The rows are grouped in 3 ways, from coarse to fine. Each group lies inside one group of the grouping before and may be the whole of it. The rows also spread widely along 10 directions, which tell nothing about the answers.
Some rows, each with its group in each grouping after it:
[-18  -8 -18  -2  -1   2 -11 -14  -2 -20   1  -7  -8  18 -11  -1   9   2
  11   1   0 -10 -11 -29   3 -10  -3  -4   2  -2  -5  -6  -4  -8  19   6
 -18]
dut K_297 K_184
[  7   5  -8 -13 -11   1   2   6  -6 -12   2  12  -9  -4 -18   6   8   1
  -4 -14  -7  -5   2  20 -21  -1   6  -1  -8   9   3  20  -2 -11  -2  10
  17]
mel K_258 K_681
[-12  18   1 -25 -11   5   0  -4  -8  -8  -3  13 -23  -2 -25  12   5  10
   4  -1  -3 -10 -18  10 -12 -12  -4 -12 -10   9   0  14 -19  -6 -13  14
 -12]
dut K_994 K_209
[  2  10   1   6 -12  -1  -5 -10  -4   3 -13   2   3  -3  -7   1  -3   2
  18  -4  -7 -10   2  -6  -9   0   7  15  -3  10  -3   6 -15 -10  -9  -6
   8]
dor K_36 K_504
[-11 -11  -3 -17  -6   0  12 -16 -14  12  -1   1  -9  13 -17  11   4  -2
   9  12  -4 -17  -3   8  -2  -6 -13 -17   6  -5 -11  -6  -1   8 -22  -8
  -1]
dut K_474 K_513
[ -8   2  -1  -6   2   2   0 -24 -23  13  -1  -3   1   0  -9  -4   6  -9
  19  13 -17  -2  10  11  14   5 -17   2  -6  -3 -11 -11 -11  -4 -23 -17
  13]
dut K_994 K_208
[  1 -15 -13  -2   5   7   4  -4  -8   2   4  -3  20   8  -6  -4   2  -1
  13   9  -7   1   5   2  13   7  -3   2  16 -13   0  -3   7  -3  -1  -2
  -4]
Dela K_131 K_989
[  3   4  -2  -8   0  18   6   4  -4   2  -3   3  12  -4 -13  -2  -6  15
  10  12  -5  -3  -5   8   1   8   5  -1   6  -5   7  13  -9  -4  -5  11
 -11]
dor K_990 K_869
[  4  -7 -20  -1   5   0   8 -24 -10 -10   6 -14   2   2  -3  -1  15  15
   9  12   9 -13  12   2   9   8  -7   3   8 -17 -22   2 -14   8 -11  -3
  -2]
Dela K_839 K_694
[  5  -4 -17  13  -4   2  -6 -27 -16  10 -11  -6  17 -19  -6  -1   3  -5
  32  -8  -2   0   5  18  27   5 -20  -6  13 -17 -22  -1   3  -3 -19 -11
   3]
mel K_44 K_700
[-16   1  -7  -4   2   7  -4 -12 -16  -6   5  -9   6   4  -2  -2   5  15
  21  17  -6  -2  -4 -22  -4   7  -3  14   6  -8   0   0 -39  -7 -10   5
 -12]
dut K_994 K_416
[  7  -9   4  13 -23 -21   2 -16   3  20 -26   1  12  15  -5   1 -11 -15
  24  -3 -10 -22   5  -1  -6  -9   7   7   4   6 -12 -14  13   2  -1 -23
  18]
dor K_254 K_787
[ -6  -7 -12  -1  -2  -2   0 -10   0   0  -2  -1   4  17  -4   1   2  -8
  12   7  -8  -8   3  -8   9  -7  -4   1   5   2  -1  -9  10  -6   4  -6
  -3]
Dela K_839 K_963
[-12  -2 -14   0  15  21   2 -13 -13   9   5 -15  22   2   4  -5   1  17
  29  32  -6   6  -3 -13  26  13 -10   6  17 -20   4  -3 -20  -1 -13   1
 -30]
Dela K_839 K_397
[ 10   3 -11  -6  -3   0   0   4  -1 -16   5  -1  -3   7 -12  -5   9  -1
  -6  -2  -9  -7  11  12 -13   7   9   7 -15   6   1  10   1  -9  10   5
  21]
mel K_258 K_150
[ 18  -9 -15  -4  -8  -6   6  -3   5 -15  -5  -7   8   7  -9  -7   9   7
   0   2   8 -16  12  18  -5   8  12   5   1 -10 -12   6   7   2  13   2
  11]
Dela K_75 K_750
[  2  19   9  -1 -25 -13   6 -16  -1  13 -24  -4  -7  -2  -6   8  -3  21
  27   6   4 -25 -12   4 -17   0   8   5  -2   0 -14   4 -32   8 -24  -3
 -12]
dut K_297 K_67
[-15  13  -5   0  -3   3   2   5   4  13  -4   7  -6   8   1  17  -4 -16
   7   3  -9  -7  -1 -19  -2 -12  -2   7   6  20  12  -4  -3  -6 -15  -3
  -5]
mel K_303 K_747
[-16 -11 -10 -12  10  16  -3   9   2 -11  12  -7   1  25  -8  -8   1  -5
  -2  19 -17  -1  -6 -22   2  -5   2  -1  -1   3  18 -10   5 -12  24   6
 -10]
dut K_474 K_909
[  3  10  -6   2   5  14   3  -2   9   6  -5  -7   0   3  -7  -3  -6   4
   4  12  -3 -10  -3  -5   9  -4   2  -1   0   6   3   2  -1  -2   2   2
  -9]
dor K_254 K_236
[ 13  -4   3  10 -24 -16   7   8  17  17 -20   2  13  16   0   4 -15 -17
   9   0  -9 -21   0   3  -9  -9  16   2   0  12   3 -13  28   1   6 -13
  13]
mel K_258 K_312
[  4 -19 -12   0  -5  -3   1   0   2   5  -8   0  14  17 -12  -5  -5 -23
  10   1  -7  -7   6  13  16  -5  -3 -12   7  -3  -5 -15  40  -1  19  -9
  12]
mel K_303 K_234
[-12  -6  -5 -17   7   8   0  -4  -2  -7   7 -11  -1  25 -10  -9   4  -4
   1  24 -13  -9   0  -5   8  -2  -3  -5 -13  -1   5 -13   9  -2  19   0
  -1]
dut K_994 K_209
[  7  10  -5  -3  -4  11  -4   9  -3 -17  -2   9   6 -10 -16  -8   0  15
   5  -5  -8   1  -1   8 -13   9  14  15  -6   4  10  23 -19 -17   7  16
   5]
dor K_990 K_869
[ -3  18  -8  -3  21  29   9   3   3  28   4  -9   5  -3   4   5  -9 -14
   3  29 -14   2   3   1  36   0 -17 -11   2   7  12  -8  12  -1 -24  -4
 -18]
mel K_258 K_150
[-12  29   3 -23   2   7  10  -9   9  13  -5  -8 -28  13  -9  10  -2   7
  -2  28   0 -25 -12   1   2 -16  -9 -18 -18  13  -1  -5 -11  12 -16   2
 -22]
dut K_994 K_416
[-15  -5 -20 -20  23  26  -4  -6 -15 -21  22   2 -14   8 -22  -4  15  -3
 -12   5 -13   7   6  -4   7  -4 -14  -5  -5   3   7  13  -3 -17  12  14
   5]
dor K_254 K_787
[ -5  12   3   1 -21 -20   6   0  19  17 -22   3 -13  27  -2  14 -11 -19
   7   2  -3 -31  -1  -8 -15 -22  10  -1  -7  24   0 -15  14   8   1 -14
   6]
mel K_303 K_234
[ 11   4  -6  15  -9 -13   4 -19  -4  13 -16  -6  14  -3   7  -1   4  -2
  23   3  -1 -12  18   7   3   9   2  21   7  -4 -16  -6 -13   1 -22 -18
  14]
Dela K_75 K_750
[ -1  10  -5 -12   0   5   3  -9 -13   7   1   2  -6   1 -15   3   6  -3
   8   5 -13  -5   6  19   0   4  -8  -3 -12   4  -3   8  -7  -5 -19  -5
  11]
mel K_258 K_150
[ 14  30  -5  -8  -3  10   0   9   8 -12  -4   5  -7 -12 -13  -7   6  15
  -2  -1  -7  -2  -1  23   1   2  12   6 -17  11   9  18 -10 -12   6  14
  -2]
Dela K_839 K_694
[ -7   3  -5  -5   2  12   4   1 -12   9   2   0   9   1  -5   2   1   0
  12   9 -14   2   3   5   0   7  -4   5   3  -1   7   4 -10  -8 -13   2
   6]
mel K_44 K_700
[ -1  -2 -15   7   0  -5   3 -18  11   7 -10 -20   3  16   4   4  -3  -6
  11  16   7 -24   5 -12  16  -7  -4  -6   5  -5 -17 -17  14  17   3 -12
 -10]
mel K_303 K_747
[ -3 -13  10 -15 -14   3  26   6  -6  31  -7   5  10  14  -9  16 -12   2
  11  22  -5 -17 -10   7 -10   0   2 -13  22  -4   5  -8   1  12 -29  -5
  -8]
dut K_474 K_513
[ -8 -18  -4  -8  -6  -4  14 -15  -3  24  -8  -9   8  27  -4   7  -7  -7
  14  25  -4 -23  -1   2   8  -6  -8 -20   9 -11 -10 -17  25  18 -10 -14
  -7]
mel K_258 K_681
[  5  -1 -12   7   0  -8   1 -12   4  -9   0 -13   6  17   2 -10   8   3
   9  12  -6 -13  15  -8   3   3   8  16  -6  -3  -7  -8  -1  -1  14  -9
   9]
Dela K_839 K_694

New rows, each followed by its group in each grouping:
[  0  21  -2  -3  -4  17   4   8   6  -1  -5   9  -5 -10  -9  10  -7  15
   2   3   3  -9 -12  -4  -8  -4   8   1   5  10  10  20 -21  -4 -13  17
 -23]
dor K_990 K_869
[ 13  -2  -6  -3  -4   6  10  16  10  -1   0   6  -2  -1 -10   6   1 -16
 -14  -6  -7  -8   4  11  -1  -6   6  -5   6  13   8  -1  21  -7   5   4
  13]
dut K_474 K_513
[  5  -8  -6   8 -13  -8 -12 -25 -13  -2 -16 -11  23  -4 -11 -18  -1   7
  39   4  -7  -4  -3   9  14  10  -3   4   1 -21 -19  -9  -8  -6   4 -11
   2]
dut K_994 K_416
[ -4  -7   5  -6  -1   7   9   6  -4  24  -7  14  10  15 -12   2  -9 -28
   4   9 -24  -2   8  13  10  -5  -5  -6   2  13  13 -10  30  -8  -6 -15
  17]
dor K_990 K_869
[  0   3  -9   0   2   4  -6 -12  -2  -6  -2  -2  -6   7 -13  -6   4 -14
   1  -1 -12  -7  12   2   7  -5  -4   3 -14  12  -5  -2  13 -11  10  -8
  20]
dor K_36 K_504
[ -5  -5  -1 -21  -9   0  -2  -6 -18 -13   2   3  -6  10 -25  -8  11  13
  10   3 -13  -8  -3  14 -19   6   5   1 -13  -6  -1   9 -19  -8   4   6
  12]
dut K_474 K_513
[-18 -15  -6 -16 -25 -16  -1 -23 -21  -7 -10  12 -13  17 -27  12  11   3
  21 -12   0 -16 -15   0 -19 -12  -8 -14   7  -5 -17   3  -8  -3  -7  -2
  -2]
dut K_297 K_184
[ -5   1 -15   1  14  17   2  -7 -12  -5  12   2  -2  -6  -6   2   9 -10
  -4   2  -9   3  18  -2   8   3 -10   8   3   7   0   7  -6 -12 -11   0
  12]
dor K_990 K_869
[ 12  33  16  -7 -22 -13   6   2  16  13 -26   0  -3  10  -7  -5  -9  22
  19  15  -9 -22  -9  18 -15  -1  24  11 -23  10   5   4 -16   4   0  -2
  -6]
Dela K_839 K_694
[-15 -13 -11   0  -8  -4   1 -26  -3   6 -11  -1  -3  15 -11  10  -2  -4
  17   4   5 -22  -4 -12   7 -15 -12 -15  13  -5 -16  -7   8   8  -8  -9
 -14]
dor K_990 K_869
[ 8 10  0 -5 -2  8  4  1  1  6 -5 -6  9 -1 -6 -5 -4  3  8 17 -8 -7 -2 10
  6  5  2  1 -4  0  3 -4 -5 -3 -3  1 -3]
dut K_994 K_416
[ -2   4 -10  -3   0  15   4  -7  -9  -1   3  -4   4 -15  -3   6   1  14
  11  11   6  -5  -9  -7   7   5  -6  -3  17  -8  -5   6 -25   0 -21  10
 -22]
dut K_994 K_208
[-20  14   4  -7  -5  -1  -3 -15   5  20 -14  -3 -18  18  -8   5  -5 -14
  16  15 -16 -15 -10 -10  11 -21 -13 -11 -11  13   1 -20   3   0 -10 -15
 -15]
dut K_474 K_909
[  5  26  -2   4  -4   5   1 -10   5   8 -14   3  -8 -12  -9   3  -4   2
   8   1  -2 -13   1  10   7  -6  -2   0  -9  12  -5   8  -9  -2 -17  -1
  -4]
dor K_990 K_869
[  7  -2  -8   7 -14   0  -9  10  -1  -8  -6  11  14  -3 -10  -1  -1 -10
  13 -16 -13   4  -2  -1  -7   3  11  12   5   8  11   8   5 -23   8   3
  10]
mel K_258 K_150
[ -3   3   2 -10  -4  -3  21 -19  -4  30 -10  -6   2  15   2  11  -5   5
  18  29  -2 -21   1   7   9  -1 -11  -8   7  -5 -10 -10  -3  17 -34 -15
 -12]
Dela K_839 K_963
[  5   5  -6  11  -2   5   2  -4   0  10  -6   1   8  -8   1   3  -5  -5
   9   1  -6  -5   5  -9   3   0   2  13  13   7   0   4  -7  -6 -11  -4
   3]
dor K_254 K_787
[ -8 -12 -10  -6  -4   5  13  -1  -3  10   3   1   3  12  -3  16  -2  -6
   2  10   0 -12  -2  -8  -4  -6  -4 -10  18   0   0   0   9   5 -15   0
  -7]
mel K_258 K_681
[-15 -23  -6  -3   3  10 -18  -4 -12  -6   2   4  20  27 -17 -18  -3 -19
  21   4 -30  11   1 -15  11  -1  -1   8  -3   1  16 -12  23 -27  33  -8
  14]
dor K_36 K_504
[ 23   8 -11  14 -11  10  -3   2   7   1 -15   3  18 -33  -6  -2  -9  -3
  13 -12   5  -1  -9  17  27   1   0  -8  20  -3  -7   3  11  -6  -6   5
 -14]
dut K_994 K_208
[-15  13 -11 -10   9  10   1 -26 -21   0   7  -5 -21  -4  -9   6  18   1
   7   6  -5  -5   7   0   8   0 -22  -1  -6   3 -13   4 -23  -6 -26  -3
   0]
dut K_297 K_67
[  9   4 -12  -4   3  19   1   2   3 -13   0  -8   9  -8  -9  -5  -3  29
   7  11   7  -7 -10  -6  -1   7  11   2   8 -11   2  19 -19   0   9  22
 -23]
dor K_254 K_787
[ -1   4 -15 -23   8  10  -1   6   5 -34  17  -3 -27  13 -24  -6  17   3
 -26   2  -6 -13   3   6 -10  -6   5  -7 -24  10   4  10   2  -9  27  18
   9]
dut K_474 K_513
[ 13  -5 -15  -3   5  27  13  18   4  -9   8  -1  14 -12  -4   6  -5  21
  -6   9   9  -2  -9  -9  -3   7  12   1  29  -8  11  21 -12  -2  -2  27
 -23]
dor K_254 K_787
[-20  17  -5   6 -11  -9 -17 -22  -4   5 -14   0 -11   7  -6   2  -1  -6
  32  -3 -15  -7  -8 -21  -1 -14  -7   8 -14  12  -1  -4 -18 -13  -8  -9
  -7]
mel K_258 K_312
[ -6   2   4 -10  -9   1   5   1  -4   8  -4   3   3  12  -9   2  -3  -2
  11  13 -12  -7  -5   0  -4  -3   1   1   0   6   7  -6  -6  -5  -6  -2
   0]
dut K_994 K_416
[  1  -2  -7 -21  -1   6   7   2   3 -13   5  -4 -14  13 -21   0   7   9
 -10  10  -2 -18  -4  10  -8  -5   3 -13  -9  -1  -1   4   2   3  10  11
  -1]
dut K_474 K_513
[ -5   1  -2 -14   7  17  10 -12  -9  12   2  -8   1   7 -10   3  -3   8
   8  25  -4 -12   1   3   8   3  -9  -8   2  -3  -4   1  -3   6 -17  -2
  -7]
dor K_36 K_504
[  9   5 -14  12   9  13   7  -6  -8  -1   7  -1   5 -18   1   4   7  -3
  -5  -1   1  -3  22   3   6  11  -5  13  10   4  -7  11 -12  -5 -22   0
  13]
dor K_990 K_869
[-13   8   1   0  -4   1   2  -2  -3  12  -5   0   8  16   4   2  -3   4
  22  18 -16  -2  -2 -16  -4   2   5  18   4   6  15  -6 -19  -8  -8  -5
 -10]
Dela K_839 K_397
[ -4 -17  -5  -4 -17  -6   4  -7 -16  17 -12  19   6   1 -18  15   0 -28
  16 -19 -13  -1   2  26   4  -9 -15 -15  16   3  -7  -4  27  -9 -18 -14
  23]
mel K_44 K_700
[ -5  -2  -8  -3  -2   8   7  -4  -4   1   3   9  -7   5 -10  16   2 -15
  -5  -5  -4  -9   6  -9  -6 -10  -5   1  10  17   0   4   6  -8 -13  -3
  11]
dor K_36 K_504
[  1  -1  -4   5 -10  -6   0  -5   1   4 -10   7  -2   8  -8   5  -3 -16
   5  -8 -11 -11   6  -6  -7 -10   5   8   3  16  -1  -1   7  -8   2  -9
  15]
dor K_254 K_787
[  7  17 -10   4  -9  -7  -3 -18   7  -7 -12  -9 -10  -7  -7   0   3   4
   9   0   8 -21  -3   4   5  -8  -4  -5  -7   3 -19  -1  -9   4  -3  -1
  -6]
dut K_994 K_416
[ 14 -19   6  -3 -28  -5   2  18   9   3 -21  16  23  15 -20  -3 -18  -4
  13  -9 -11  -8 -16  11 -15  -6  25  -2  13   2  14   3  27  -9  27   3
   6]
dor K_254 K_787
[-10 -13 -20   6   4  -1 -12 -32 -14 -11  -1 -14  13  11  -6 -15  10   7
  32  10  -6  -2   4 -11  23   5 -11   5   4 -21 -16  -8  -6  -6   8  -8
  -9]
Dela K_839 K_694
[  6  -2 -23  -5   1   6  -6 -14  -2 -19   1  -9  -4  -4 -17  -7  10   5
   6  -4   4  -8   0  12  12  -1  -7 -13  -8 -10 -15   8   8  -3  12   8
  -1]
mel K_258 K_312
[  0  -1 -11  -9  -6  12  14  15  15  -1  -1   5   3   8  -4  16  -5   8
   0  12   8  -9 -17  -7   1 -10   8 -11  26   2  13   6   8   3   1  16
 -34]
Dela K_839 K_397
[ -5   1  -1  -9   0  10   5   0  -8   4   0   9   0   5 -13   2   0  -3
   2   7 -12  -4   5   6  -2   0  -1   1  -2   7   7   7  -2  -8  -8   1
   6]
dor K_990 K_869
[-20  15   1  -5  -6  -5 -17 -11 -17  -1  -7   4  -4  12 -14  -9   3   0
  31   1 -24   2   0  -5 -10   2  -1  20 -22   9   7   1 -30 -18   1  -5
  12]
mel K_303 K_234
[-26   3   0 -25  23  31  22   1 -17  27  19  -7  -2  20   1  12   1   0
  -2  46 -17   0   0 -14  13   5 -17  -8   7   3  17 -10 -11   3 -30   1
 -18]
dut K_297 K_184
[  0 -12 -11  -5   4  22  18  13 -11  13  13   1  22  -4   2  15  -4   6
   5  17  -1   3  -2  -7  -2  14  -1   1  33  -9  12   9 -10  -1 -29  11
 -13]
mel K_258 K_150
[ -1   8 -13   8 -13 -15  -1 -27  -3   6 -17   2  -6  -3  -4  10   7  -6
  21  -9   7 -17   6   2   5 -10  -9   4   7   2 -22  -2  -9   1 -24 -14
   0]
Dela K_75 K_750
[-20 -19  -6   1 -18  -6 -19 -20 -15   0 -15   5  11  11 -20  -6  -3  -5
  43  -8 -15   2 -20 -10   8  -9  -9  -6  13 -12  -5 -11   0 -15   4  -9
 -15]
dut K_474 K_909
[  6  10 -18  -3   5  14   0   3  -6 -18  11   8  -1 -16  -7   4  13   5
  -3  -9  -3   7   7   5   2   5  -1  13   7   5   5  19 -17 -18  -8  14
   1]
Dela K_839 K_963
[  7  -3 -17  14   5   4   7  -8 -14   2  12  -3   8 -13   9   9  11 -13
   0  -5  -5   0  26  -6   0  10  -7  20  13   6  -7   3 -13  -9 -28  -7
  25]
mel K_258 K_312
[ 17  11   4   5  -9   7  10  16   9  12  -9   2  12 -10  -1   0 -10  -3
   4   4 -11  -4   0  11  -1   4  12   7   5   8  11  -1   0  -8  -8   1
   2]
dut K_474 K_909
[  2 -18 -15  10 -11   3  -5   1  10 -14  -5  -1  14   9  -8   4  -6  -5
   7  -6   5 -11  -6 -23  -1  -8  10   1  21   2  -1   0  16  -8  21   4
  -7]
dor K_36 K_504
[ -4   8   0  10 -21 -12 -15 -10 -11   3 -15   8   8  -1  -7  -1  -1  -2
  35 -13 -16  -1  -4  -7 -14   2   7  20  -4   5   1   4 -23 -18  -8  -8
   8]
mel K_258 K_150
[  2 -10  -2 -16  -6  -4  17  -4  -8  -6   7  -4  -4  18  -9   6   9   3
  -8  14  -1 -20   9   8 -18   4   3   0  -2  -1  -9  -3  -3   8  -4  -1
  17]
dut K_994 K_209
[ 11  -5 -25  13   3   9  -2 -18  -6  -5  -2  -1  15 -22  -6  -1   6  -3
  17  -8   5   6   5  11  35   3 -14  -5  25 -14 -16   3  10  -7 -11  -1
  -9]
Dela K_839 K_694
[  1  -6 -12  -2  -4   3   5   1   1  -8   2   1  10   7  -3   2   3   8
   8   5  -1  -5  -1  -8  -2   2   6   8  13  -3   5   5  -5  -6   3   7
 -10]
Dela K_839 K_963
[  0  -8  -8 -16 -15   6  11 -17  -5  12 -16  14 -13  -5 -32  20  -4   0
  11 -10  12 -16 -20  26  10 -20 -18 -40  22  -6 -20  12  19   9 -23   2
 -18]
dor K_254 K_236
[ -8  10  -4   9  -4   5   1  -6  -1  25 -12  11  -6  -7  -2  16  -2 -33
  12  -9 -14   1   0  -2  23 -16 -18  -7  13  20   1 -13  18 -13 -24 -15
  -1]
dut K_297 K_67
[  1   7 -26  11  -5  -1  -6  -4   9 -26   1   0  -6  -8   3  11  13   7
   2 -15  17 -10   1 -27 -10  -7   8  18  16   6  -5  14 -25  -9   0  14
 -14]
Dela K_75 K_750
[  2  -8  -5 -11 -19   2   8  20   5  -8  -2  15   4   9 -16  14  -4   4
   1  -7  -1  -8 -16  -1 -25  -4  16  -5  14   5  15  14   5  -8   5  16
  -7]
mel K_258 K_150
[-12  16  15 -13 -19  -7  11   9   2  11  -6  11 -14  16  -1  18  -5   4
   3  12 -10 -20  -9 -16 -37  -9  15  13  -2  24  15  -1 -30  -1 -20   0
  -2]
dut K_994 K_208
[-12  10 -10   2   3  19 -16   0   2  -4  -7  11   3  -4 -17  -5  -7  -9
  16  -4 -15   8 -12  -7  23 -11  -6  -5   0   9  14   5   8 -22  11   7
 -19]
dor K_990 K_869
[  4  29   6  -4 -10  19  10   6  -6  17  -9  19  -4 -30  -9  21  -8   8
   9  -5  -2   0  -8   8 -10  -1   1   7  12  19  10  25 -29 -10 -47   9
  -8]
dor K_36 K_504
[ -1 -12 -17  -2   4  10  -1   5  -4 -18  14   1   3   3  -8   2   9 -14
  -9  -3  -4   3   6  -8   4  -2  -3   1  12   5   5  -2   9 -14  11   7
   8]
dut K_994 K_416
[11 10 -1  2 -9  2  3  6  7  1 -7 -2  9 -5 -3 -2 -5  0  5  6 -5 -9 -1  4
 -2  3  9  7  1  6  4 -2 -5 -6  1  2  1]
dut K_994 K_416
[-21 -26 -18 -21   2   8   8 -29 -34   7  10   4  -3  10 -21  17  12  -6
  17   6   0  -4  -2   8  10  -2 -32 -27  21 -18 -20   2   2   4 -33  -7
  -4]
mel K_258 K_150
[  5  30   4  -2  -6  -2   5   9  16  -1  -5  -1 -15   3   2   7   0  -2
 -10   8  -8 -18   4  -7 -16  -7  13  16 -19  27  10  -2 -15  -4  -2   1
   7]
dut K_994 K_209
[  9 -18  -9  13 -14  -7  -4 -13  -9   1 -11  -1  18  -5 -10  -7   1 -12
  22 -12  -8  -3   6  11   9   3  -3   2  15 -11 -16  -9  11  -8  -2 -14
  14]
dut K_474 K_909
[  0  -2 -15  -7   0  14   0   1   7 -12   1  -2  -3  -2 -12   2   0  -2
  -3   3   5  -8 -13  -2  16 -10  -5 -18   9  -1  -1  -1  14  -2  10  12
 -21]
dut K_994 K_208
[-11 -10 -21  12   8  10 -18 -29 -17   0  -2  -7   9 -11 -11 -11   7 -21
  28  -5 -15  11   4  -1  43  -3 -29  -8   9 -11 -15 -15  11 -16  -5 -15
  -2]
dut K_474 K_909
[  8   6  12 -20 -16  -8  24   7  -3  21  -9   7  -5  17 -11   9  -2  -3
  -4  11 -13 -22   9  35 -27   2   8  -2 -13  12   3   2   5   8 -17  -7
  30]
mel K_44 K_700
[  7   6   6  -9 -18 -12  15   4  11  14 -14  11  -6  19 -10   9  -3 -10
   2   4  -8 -20   1  16  -8 -13   9  -3  -3  16   3  -6  20   2  -2 -10
   9]
Dela K_839 K_694
[ -4  -2  -6  -9  -7   0   8  -4   0   4  -2   3   0  16  -8   5   2   0
  10  10  -6 -10  -2   0   0  -5   1  -2   7   2   2  -3   3  -1  -5  -3
  -6]
Dela K_839 K_694
[  4 -17 -24  14   1  -8  -2 -12   5 -17   2 -16  14  17   7  -8  12  -3
   6   5   5 -13  18 -19   2   5   9  20  10  -8 -12 -10   2  -3  18  -6
   8]
Dela K_75 K_750
